The rows come from 5 hidden closed curves, with some noise, and rows from the same curve form a group. Each curve winds through 6 dimensions. The rows are also pushed far along 5 directions, which tell nothing about the answers.
Some rows, each with its group after it:
[ -9 -21  22 -21  31 -45 -20  -1  20  16 -31  11 -17 -24  -8  27  -5] : bolo
[  0  -9 -10  21 -17  14  35 -10  -5 -15  13   2  14  -2   6 -26  17] : rudal
[  7  -4  28  23  -1  18 -25  19 -34   2  -5  -2  16   3  27 -15 -12] : tuzab
[ 7  4  2 12 -6  1 18 -2  9 -2  9 -4  7 -1 13 -8  6] : rudal
[ -2  -2  12   9  16  -3 -19  -4  -3  -2   8   5  -3  -6  15  23 -20] : Derib
[  4   6  14  14   4  -6 -20  12   5   0   1   5  -6  -4  35  28 -21] : Derib
[ -9 -20  24  10  20  -3  -1   2  -6   1  -6   8   9 -11  10  -6   5] : bolo
[  0 -19  20  11  27 -18  20 -22   9  -2   1   3   4 -12   7   4   5] : Derib
[ -2 -12   7   8 -11  17 -13   9 -24 -10   6   3  -3   1  18  15 -15] : bolo
[ -4   7   6 -16  15  -7 -36  13  -7  11 -11   7   1   3 -14  10 -13] : bolo
[-13 -24   4 -14   1  -1  -4  -2 -12   7  -6  -1   3  -5 -20 -11   5] : rudal
[ 20  11   5  25 -10   4  22  -2  -5 -12  11   5   6   9  28   1   0] : Derib
[14  7 11  9  4 -4 12  1 10  1  6 -4  7  1 12  1  2] : rudal
[ 27  21  13  17   8   4  33 -13   6  -2  29   7  29   8   3 -18  11] : tuzab
[ 25   1  18  23  13  -9  22 -12  18  -9  25  18   9  -9  12  29  -4] : tuzab
[ 20  15  12  20  -7 -10  -9   2   1   2   3  13  -6  -1  34  17 -21] : tuzab
[-21 -22 -18 -26 -18   6 -11  -3 -17  11 -13  -7 -22   5 -30 -13  -1] : bolo
[-16 -15  13 -11  26 -12 -17   0   8   4 -13  -8  -1 -21  -6   9  -2] : tuzab
[ 12  23 -10 -23 -17 -14 -15  16  -1   4 -23   5 -18   7   2  13  -9] : Derib
[-19 -25  -9   4 -13   3 -34   5 -24  -4 -10   0 -28   3   8  29 -28] : Vadu
[ -8   5  -9 -13  20  -5  22 -18  22   8   4   9  12  -9 -33 -29  23] : rudal
[  0   6   5 -25  -3  19 -35  36 -27   2 -17 -10  11   3 -21  -9   0] : tuzab
[ -7  -8   3  -6  21 -14  11 -20  16  -2   9  -1   2  -5  -7  14   2] : tuzab
[  4   7 -10  -6   0   4  14  -4   5   7   4  -5  -2   5 -27 -24  15] : Derib
[ -1 -14  14  21   8  20 -12   6 -23  -7   1 -17   6   5   9   0  -4] : Derib
[ 17  21   3  12 -16   2  -1  17  -4  -6   0  17   0  10  28   9  -6] : bolo
[ 19  21  -7  -3   2 -25  -2 -11  22   0   2   5 -20   7   3  42 -14] : Derib
[-26 -31  10 -13  21 -18 -23  -2   6   7 -15  -7 -18 -20  -7  19 -10] : Derib
[ -9 -13 -20  -5 -25  11  31 -10   4   0   4  -8 -13  -4 -17 -31  15] : bolo
[-16  -2 -11 -20  -2 -10 -16  11  10   9 -17  -3 -18  -4 -14   2   1] : tuzab
[  3  17   2  -3   5  12   4  -1  -2  -3   5   0  24   8   6 -13   8] : rudal
[ 19  23   7  -3  15 -10  -6   6  10  -3  11   4  14  -1  -1  24  -7] : Vadu
[-23 -38  25  11  29  -8 -10  -6  -7   7  -7  -8   4 -24  -7 -15   1] : tuzab
[ 26  38  20   4  12   8 -30  29  -8   4   6  12  27  11  10   8 -12] : bolo
[ -9 -20  -1   9 -11  14   5   3 -15  -3   9 -12   1  -3  -7 -16   1] : rudal
[ -6  -5   4  12   7   5  23 -13   1 -14  23  -7  12   1  11  -3   7] : Vadu
[  2 -26  40  38  26   5  -7   6 -10 -12  11  -8  16 -11  33  23 -12] : Derib
[-26 -23  22  -3  19  27 -17  12 -26  15 -13 -15  19  -4 -12 -54  16] : Derib
[-17   9 -45 -25 -45  12  -7  17  -5  -3 -13  -9 -29   6 -16 -14   1] : Vadu
[-23 -26  -2 -10   3  10  15  -7 -10  -9  -2 -16   4  -5 -10 -20  17] : Vadu
[-21 -22   8 -13   3   7 -22  12 -22   5  -8   1  -2 -11  -9 -11  -6] : Derib
[-13 -23  -6   7 -12   5 -16   8 -16  -4 -21  -5 -19  -1  10   9  -9] : Vadu
[-13   9 -33 -27 -17 -11  -5 -10   4   6  -7   9 -26  16 -12  10  -6] : bolo
[-10   0   6  -4   3  -4 -23   6 -12   0  -9   8  -7  -9  19  10 -18] : Derib
[-16 -13  -8  -7  11  -2  20 -26   6   1   4  -2   3   0 -11 -13  13] : rudal
[-21 -22   9  -3  18  27   4  -2 -19 -10   7 -14  24 -12 -11 -27  14] : bolo
[ 14  21   9   3   1  -4  -3  18   4   4  -2  -1  13   1   3 -12   5] : tuzab
[ -7  14 -16 -29 -16  -6   6   6   0   7  -3  -5  -5  17 -16 -18  11] : Vadu
[  7  31   0 -33   5   8 -15  17  -7  10  -7   6  19  15 -18 -15   8] : bolo
[  0 -14  20  24  18  -4  -3  -8  -5 -14  15  -1   8  -4  29  32 -15] : Vadu
[-22  -9 -15  -3 -14  38  -4  12 -25  -5   2 -18  12   0 -15 -42  11] : rudal
[  4   0  -7  18 -18   8  12   6  -5 -13   0  -6  -5   4  20   0  -1] : tuzab
[-10  -3 -32  -4 -55  19  -7  18 -19   0 -20   1 -34  21  12  -7  -4] : tuzab
[ 14  19   9 -11   0   3 -13  19  -5   7  -9  -7   7  11   1  -1  -2] : rudal
[ -4  -5   1  16  -5   9 -20   1 -10  -5  -3   3  -9   5  31  25 -21] : Vadu
[  3  15   1  -6   6   6 -13   7   0   7  -4  -1  10   8  -1  -8  -1] : Vadu
[  7 -18   6  51 -10  11  23 -11  -8 -10  20   9  -8   6  29   2  -7] : rudal
[ -4 -15  12   7   4   7  -8   0 -12   6  -2   8   1   4   4  -2  -3] : Vadu
[ 17   2   9   6   9 -17  10  -7   9  -3   6   9   3   0  -2  21  -2] : Vadu
[-16 -20   2   4   2  10  -8   4 -19   7 -12  -8   3   5  -8 -28   5] : Vadu
[ -7  -6  -7   1  -3   0 -16  10  -3   3  -8  -6 -21  -2  -6   5 -11] : rudal
[ 13  15 -31  -1 -21 -20  36 -25  31 -17  21  12 -26  -2   6  35  -7] : bolo
[  2   3   2  10 -10  -5  -8  15   1   0  -9   0  -8   5  18   8  -5] : tuzab
[-17 -16  -3 -24  10 -29 -27   5  11  20 -34   2 -35 -13 -25  11  -7] : rudal
[ -2 -19   7   4  -1  14  18  -7  -7   0   8  -8   9  -6 -11 -24  12] : bolo

New rows, each followed by its group:
[ -7  -7   4   3  18 -17   2  -6  15   6  -4   4  -1 -13 -11  -2   3] : bolo
[ -3 -23   2  17   2  -2  22 -18   5  -6  15  -5  -7   4   4  10   1] : Derib
[ -7  -1   3 -12   2  -6 -24  13   6   7 -13   5 -13  -3   1  20  -9] : tuzab
[  7  10   2  -3  -2  -8 -33  23  -2   8 -17   1 -23   2   2  23 -20] : rudal
[  1 -15  13   5  14   1  26  -9  15   3   3   3  11 -24 -14 -24  19] : tuzab
[-11 -15  -7 -10  -7  -1  -9   1   1   4  -7   7 -19  -2  -7  14  -5] : tuzab
[  3 -17  12  17  22 -12   8 -19   5   0  13   5   5  -5  -5  12  -5] : bolo
[  3   0   2   0  -6  10   3   1 -11  -3  13   4  19   3  -3  -8   3] : rudal
[ -4 -13   8  13   1  -6   9  -1   1  -2  -4  10  -4  -6  14  -1   2] : bolo
[ -4  -6  -6   0  -6  11   4   5 -12 -11   4 -10   4   9  -4  -1   5] : tuzab
[ -3  -7   1  -8  -9 -14 -35  11   2   6 -17  13 -32  -2  14  47 -27] : tuzab
[  7  19 -10 -13 -18   4 -13  21  -9  -1 -18   5   5   6   0  -5   3] : rudal
[  7   2  -2  -8  -4   8   6   6  -5  -3   5   0   6   1 -19  -4   7] : tuzab
[  1   2 -15  17 -22  15  -4  11  -9  -7   4  -6 -18   8   8   2 -12] : rudal
[-24 -17 -31 -17 -12 -11  21 -33  12   5   0   1 -21   5 -16  -8   8] : rudal
[-15 -24  -4   4   3  14  20 -17  -6  -2  19  -7  10  -4 -20 -25  11] : rudal
[ 6 -6 18  9  9 -6 -3 -6 -3 -4 12 12 17 -6 11 17 -8] : rudal
[-15  -9 -10  -5 -17   2 -19  12 -18   8 -17  -6 -16   0  -6 -18  -5] : tuzab
[ 14  15 -12 -13 -11 -13  16   0  19   4  13   1  -3  -3 -20   1   3] : rudal
[ 10   6 -14  12 -12 -14  41 -19  17 -11  12   9  -9  -4   7  -1   6] : Derib
[ -8  15  -5 -37   1  -9 -24  18   5  19 -27   4   4  -4 -24 -19   8] : rudal
[18  2 36 12 37 -9  2  0  2  4 13  8 33 -4 -7  2  4] : Vadu
[ 25  19   8   7  -7 -12   8   2   4  -4   2  13  -1   7  19  17  -6] : Derib
[ -2  -7   9 -21   5  -6  -9  13  -2  10  -9  -7   8 -12 -26 -13   6] : rudal
[  6   2  17  -4  19  -6 -15   5   2  12  -6  -1   3  -3 -14  -3   1] : Derib
[  1  -1   4  11  11  -9  19 -19  20   0   8   2   0 -13  11  -3   3] : tuzab
[-2 -2  3 -3  9 -3  2 -6 -1 -3 -7  8 14 -3  0 -2  8] : rudal
[  5  19   8   3  -6  25 -18  36 -13   0  -4  -7  18   7   9 -19   4] : tuzab
[-22 -32  -8  24  -9  19  25 -18  -9  -3   8 -14  -8   9   7 -26  12] : Derib
[ -6 -14   7  -4   5 -11   3  -8  -4   4  -3  11  -6  -6  -2  -1  -3] : Derib
[  2   6   3 -22  17 -13  -4   7   4   3  -9   4   9  -6 -27   0   9] : bolo
[-19  -3  -3 -15  -4  15 -15  12 -15  10 -16  -1  12   0 -10 -35  12] : rudal
[ -3  -5  19 -13  37 -32 -12  -3  16   4  -9  17   2 -19  -9  26  -3] : bolo
[ -8   8  -8 -19   1  -6 -13  14   7   7  -8  -3  -5   1 -18   0   2] : tuzab
[  2   9  -1   5  -5  12  -6   8 -14  -8  -4  -7   4   4  16  -5  -4] : Derib
[ 19  22  -7   5  -9 -16  14  -2  23   6  -3   2 -14  10   7   6   3] : Derib
[ -5 -12  15  14  10  -2 -17  14 -10   0 -12   2   2  -8  11   2  -6] : bolo
[-11 -25 -18  21 -20 -17  23 -23   2 -14   2  10 -36  -7  22  19 -12] : Derib
[-30 -26 -18  -4 -14 -12 -41   7 -23  -1 -25   9 -42   3   9  34 -28] : bolo
[ -3  12 -26 -22 -15 -38   3 -19  31  11  -9  23 -29  -1  -5  25  -7] : rudal
[ -5   0 -12   0 -18   6  16   4   3 -12   6  -5  -8  -3   9   0   6] : Vadu
[ -7  -2  -4  13 -13  33   7  10 -20 -12  14 -10  25  -1   3 -33  10] : rudal
[  7  11  25  12  12  11  17   9  -4  -4  23  -3  35   6  11 -26  15] : Vadu
[ -2 -15   9   9   8 -18  -5  -5  19   2  -3  14 -19 -16  16  34 -13] : tuzab
[  0 -10  18  26   9  31  22   7 -16 -11  18  -8  34  14  10 -28  21] : tuzab
[ 29  23  12 -12  14 -22   2   5  24   1   7  15   7 -10 -13  30  -2] : tuzab
[-15 -16  28  -5  38  -4 -26  -3  -9   8  -6   6  14  -5   4   7  -6] : bolo
[-25 -41  -2  28 -10  22 -19  -1 -35  -7   0  -7 -25   7  16   7 -21] : rudal
[-17 -16  -5  14 -21   7 -34   9 -26  -1 -17  13 -21   9  31  17 -23] : rudal
[  4   7  18  16  -3  20 -25  27 -18  -7  -6  -7  11  -3  35   5 -13] : bolo
[ -5 -16  -6  21  -1 -12  31 -33  15   0  16   6 -12 -15   3 -12   0] : tuzab
[  4  -4  12   5  14   0 -14   7  -4   1  -7 -11  -1  -5  -6   6  -3] : Derib
[  0   8  -8   9  -7  16  -9  12 -21  -8   6   4   8  12   2  -4  -5] : bolo
[  5   1  -4  11 -15  -6  13   1   9   3   2   5  -7  -1   9  -7   2] : rudal
[-10   2  -5 -21  14  -6  15 -18  15   8   3   1  15  -4 -17 -18  16] : rudal
[-23 -19  -4 -22   1 -20 -29   6   3  17 -38 -12 -35  -3  -9  10  -6] : Derib
[-22 -14 -16   1  -1   0  22 -22   9   4   3   0  -9   1  -5 -22  11] : bolo
[ 13 -12  42  20  13  13 -16  22 -25  -2   6  -1  32  -6  18   1  -6] : rudal
[-15  -8 -28 -13 -12 -11  16 -16   5   3   6  -3 -18   8 -31 -10   8] : tuzab
[ -5 -23 -10  19 -15   5  18 -13 -13  -8   2  -2 -15  10   8  -2   1] : rudal
[ 12   6   8  18   3  23  27  -4  -8  -8  18  -5  27  12   7 -25  15] : rudal
[  8  14 -33  19 -33   1  30 -16   6 -18  13   0 -24  15  23  12  -6] : Derib
[-12 -10 -14  -9  -6 -19  10 -13   9   1   1  15 -22 -14  -5   4  -6] : Derib
[ 27  15   6   7  -3 -16   0   3  13  -6  10  17  -6  -4  10  43 -15] : tuzab
[  1  -6  12  -4  11 -11 -13   7  -9  -4  -8  11  -1  -2   5  23  -8] : bolo
[  8  -4  14   6  13   7  11   4   5  -4   9  -1  17 -19 -11 -12  10] : tuzab
[-10 -14   4 -20  15 -25  -9 -10  10  14 -17  -4 -16  -4 -12  14  -4] : rudal
[13 25  7 -2  9 -2 -4 11 11  6 -3 14 18 -2  1 -8  6] : rudal
[  8  24 -20 -17 -19   0   8  15  11  12  -9   1  -7   6 -25 -29  14] : rudal
[ 12  19  31  12  36  19 -16  16  -6   0   6   5  43  -5   4 -13   5] : rudal
[  4  -4   4   5   3 -17  30 -12  21 -10  11   4  -4 -10  11  13   9] : Vadu
[ 10  19   1   2 -13  12   7  19   1 -13   9  -4  10  -2  15  -1   5] : Vadu
[ 12   9  16 -18  16 -20 -16  18  13   8 -20   2   2 -20 -12   9   1] : tuzab
[  3  22 -13 -47  -7 -10 -23  20  15  18 -22   6 -14  -8 -35   0   1] : tuzab
